The rows of a group lie close to one hidden flat surface of 5 dimensions, which passes through zero. Surfaces can cross.
In the rows, zero is written as 128.
Known rows, each followed by its group:
[ 69 164  73 131 126 143 171  52 123]  (0)
[106  96 118 110 116 101 158 168 108]  (0)
[141 156 128  78 192  73 184  72 152]  (2)
[118 129 152 130 112 137  87 153 122]  (3)
[104 121  68 121 134 108 179  90 125]  (0)
[129 146 150 156  94 153  68 121 121]  (0)
[181 140 150 143 157 141 130 109 149]  (3)
[124 113 156 152 100 148 136 164 128]  (1)
[127 101 107 146 112 156 149 159 129]  (1)
[167 122 140 111 179 109 175 107 144]  (2)
[ 58 147 110  80 121 135 149 127  80]  (3)
[185 137 140 125 143  95  40 161 159]  (0)
[121 123  83 154 114 143  86 126 139]  (2)
[152 144 164 114 161 109 139 109 142]  (2)
[145  80 108 140  71 115  74 171 111]  (0)
[193 114 157 127 155 120 107 149 149]  (0)
[163 105 186 142  99 178 104 186 110]  (2)
[175  77 156 170 108 127 131 170 140]  (3)
[159 106 100 222  91 123 115 103 180]  (3)
[ 99  95 128 125 112 144 168 151  99]  (3)
[124 122 167 143  98 161 104 146 101]  (1)
[169 135 134 152 148 127 128 110 149]  (3)
[119 111 114 157 125 144 120  96 125]  (2)
[110  91  98 142 112 172 158 112  78]  (1)
[133 154 122 138 130  99  88 208 207]  (1)
[178 129 130 128 174 125 128 123 140]  (1)
[ 94 101 112 131 101 143 186 119  99]  (1)
[108 129 102 123 153 114 164  72 134]  (2)

New rows, each followed by its group:
[122 112  72 148 111 168  73 153 122]  (1)
[182 108 134 171  85 144  63 129 118]  (0)
[139 135 154 131 174 123 135  59 134]  (2)
[173  99  96 170 133 162  96 145 139]  (2)
[148 125 174 125 150 140 151 137 133]  (0)
[126 119  95 163 110 113 128 111 146]  (3)
[110 128 145 138 169 127 158  45 134]  (2)
[140 136 148 130 156 124 129 107 142]  (2)
[136 153 115 107 146 105  91  95 132]  (1)
[135 111  78 138 135 158 105 112 104]  (1)
[118 126 162 153 123 153  89 106 127]  (2)
[182 132 154 105 167 147  75  58  93]  (1)
[ 95 134  53 143 113 143  95 140 136]  (1)
[104 151  87 162  94 168 134  54 118]  (0)
[ 95 170 153  89 155 111 109 159 155]  (0)
[106 138  99 104  98 114 120 189 120]  (2)
[158 152 179 117 149  99 119 131 155]  (1)
[ 52 147 122 113  87 167 144 102  80]  (3)
[118 161 128  96 126  99  98 159 136]  (2)
[101 137 113 128 128  88 174 145 162]  (1)
[124 153 156  90 143 154 111 139 104]  (3)
[132 118 114 162 148 141  92  76 138]  (2)
[150  83 145 146 101 148 151 153 102]  (0)
[131 114 128 143  97 151 105 179 122]  (2)
[139 138 215 114 113 152  77  95  81]  (1)
[117 123 116  98 125 115 182 139 112]  (2)
[218 100 145 121 191 153 128  75 108]  (1)
[103 148 114 105 111 109 118 138 129]  (2)
[110 155  97 142 119 122  75 175 170]  (1)
[120 113 174 110  93 147 162 187  91]  (2)
[122 164  68 144 118 128  97  64 141]  (0)
[113 124  93 150 104 158  78 164 128]  (1)
[170 102 122 193 132 170 216  54 137]  (3)
[128 136 108 101 155 104 152  75 117]  (1)
[119 128  90 147 121 102 134 111 149]  (3)
[169 100 118 135 138 134 148 115 128]  (0)
[ 89 111  55 158 101 138 112 122 123]  (2)
[128 112 171 128  81 164 137 180  99]  (2)
[ 90 154 123  77 140 128 137 114  95]  (3)
[100 123 173 117  98 173 122 153  87]  (3)
[175  92  48 146 137 140 161 167 138]  (2)
[177 104 225 161 111 172  98 189 131]  (1)
[146  61  77 135  98 100 167 131 104]  (0)
[120 148 162 116 119 107 108 131 139]  (1)
[123 121 168 117 132 112 174 109 118]  (1)
[119 100 187 147  99 144 199 159 122]  (1)
[137  88 110 135 109 118 152 135 114]  (0)
[131 127 176 123 143 129 153  98 115]  (2)
[105 108 124 150  75 161 132 119 100]  (0)
[ 29 173  92 103 116 117 136 119 131]  (0)
[194 107 107 161 166  71 113 138 185]  (3)
[126 115 142 135 105 167  86 129  96]  (1)
[181  95  89 159 121 152  96 179 140]  (2)
[108 110 166 134 120 151 151 100 107]  (2)
[ 97 124 126 108  70 131 138 204  97]  (2)
[156 104 133 140  98 116  89 155 119]  (0)
[128 147 114 119 141  98 112 136 158]  (1)
[124 140  87 141 161 115 106  63 151]  (2)
[165 125 201 125 136 146 131 149 120]  (2)
[134 126 112 161  88 169 114  90 108]  (0)
